There are 3 ways to turn a row about zero (a turn may also mirror it). The second row of each pair is the first, turned, with some noise. The first 21 pairs use one turn. New pairs use 2 turns, one after the other, and a turn may come again.
In the rows, 128 means zero.
Some pairs, each with its turns in order after it:
[104  92 164  91 144  89]
[123 146 187  91 113 163]	(2)

[ 98 146 167 175 162 167]
[158 153  92 126  61 123]	(2)

[ 96 148  99 152 114 123]
[130 144 111  75 141 138]	(1)

[100 159 124  98 169 144]
[155  92 111 127 161 156]	(1)

[ 80 169  82 138  92 144]
[141 117 123  35 134 137]	(1)

[ 99 174 113 155 112 110]
[124 136  86  72 134 123]	(1)

[ 80 165 142 137 174 100]
[172 105 152 138  70 149]	(2)

[153 157 124 147 146 125]
[162 134 154 139 100 122]	(0)

[157  88 179 146 109 134]
[114 143 153 172 116  76]	(1)

[170  89 174  98  93  81]
[120 157 193  86 168  97]	(2)

[119 126 176 144 178 150]
[105 167 150 146 110  79]	(0)

[172  78 160 131 122  97]
[108 115  90  92  82 107]	(0)

[100 135 140 145 174 150]
[123 164 148 165 133 105]	(0)

[109 163 134 163 129  83]
[182 161 108 128 137 115]	(0)

[145 144  91 153 160 143]
[118 112 105 180 113 117]	(2)

[103  99 110  77 127 117]
[108 116 167 126 164 168]	(1)

[161  95 105  95 130  78]
[ 96 132 188 139 163 133]	(2)

[140 107 125 176 148 101]
[145 152  91 142  85 125]	(0)

[162 118  93 173 106 119]
[146 130 116 124  86 175]	(0)

[120 170 132 105 129 110]
[151  86 144 114 122 127]	(2)

[136 166 174  81  78 134]
[ 92  55 124 122 128  93]	(1)

New pairs, each followed by its turns in order:
[138 108 110 118 169 109]
[137 143  89 124 111 153]	(0) (0)

[141  91 120 108 103  79]
[127 131 132 112  61 117]	(2) (2)

[109 175  95 116 129 105]
[128 166 168 159 112 117]	(2) (1)

[ 87  77  79  80 110 159]
[ 79 145 175 192 162 140]	(2) (0)

[144 144 108 179 148 161]
[146 162 159  76 128 142]	(0) (0)

[106 131 156 134 136 106]
[126 119 145  95 125 126]	(2) (0)

[169 119 125 174  83 111]
[100  94  92  98 178 111]	(0) (2)

[170  83 100 101  95 176]
[157 133 105 104 195 178]	(2) (1)

[150 133  93 108  89  93]
[143 133 186 145 107 143]	(0) (1)

[140 165 118 150  90 175]
[113 119 164 103 186 119]	(1) (2)

[ 92 106 162  88 158  78]
[128 179 134 199 115 106]	(1) (0)

[ 84 116 143 105 142 115]
[ 94 127 159 102 144 130]	(2) (0)

[ 97  98 169 151 175 102]
[151 104 122 186  85 114]	(1) (2)

[124 148  84 168  98 111]
[168 114 142 134  70 123]	(0) (1)

[110 152 165 141 137 145]
[147 103 150 117 105 111]	(0) (2)

[151  90  85 129 144 157]
[ 99 185 118 115 144 167]	(0) (0)

[143 148 160 111 118 134]
[122  92 102 120 138 115]	(2) (0)

[107 112 176 170 115 138]
[120  81  99 119  86 142]	(2) (1)

[134  87 109 101 169 168]
[126 174 129 102 169  92]	(0) (1)

[156  95 175  96 158 112]
[ 61 142 139 110 161 148]	(0) (1)

[113 172 131 161 109 118]
[137 100 107 146  92 131]	(0) (1)

[100  94 114 134 121  96]
[141 143 160 147 155 100]	(1) (0)

[ 89 147 112 169 176 121]
[138 156  88 142 171  93]	(2) (2)

[120 177 121 168 130 146]
[134 115 116 115 108  69]	(0) (2)

[150 165 154 139  92 176]
[134  61 123 155 147 103]	(0) (1)

[ 88 161  98 150 156 144]
[159 143  83 141  96 101]	(0) (1)

[117 176  82 123 132  80]
[138 156 131 175  70 135]	(0) (1)

[106 172  91 178 157 126]
[131 178 142 114  67 107]	(2) (1)

[118 110 150 112 126 154]
[132 122 114 118 171 130]	(0) (1)

[115 148 117  78 132 131]
[108 144 106 145 106  92]	(0) (0)

[ 86  82  79 161 124 114]
[143 121 198 123 164  90]	(1) (0)

[102  91 127 177 148 171]
[111  99  73 167  90 124]	(1) (1)

[178 137 148 171 121 177]
[ 88 148  85  87 126 172]	(2) (1)

[ 90  89 174 101  87 133]
[118  82 139 131  97 191]	(0) (2)

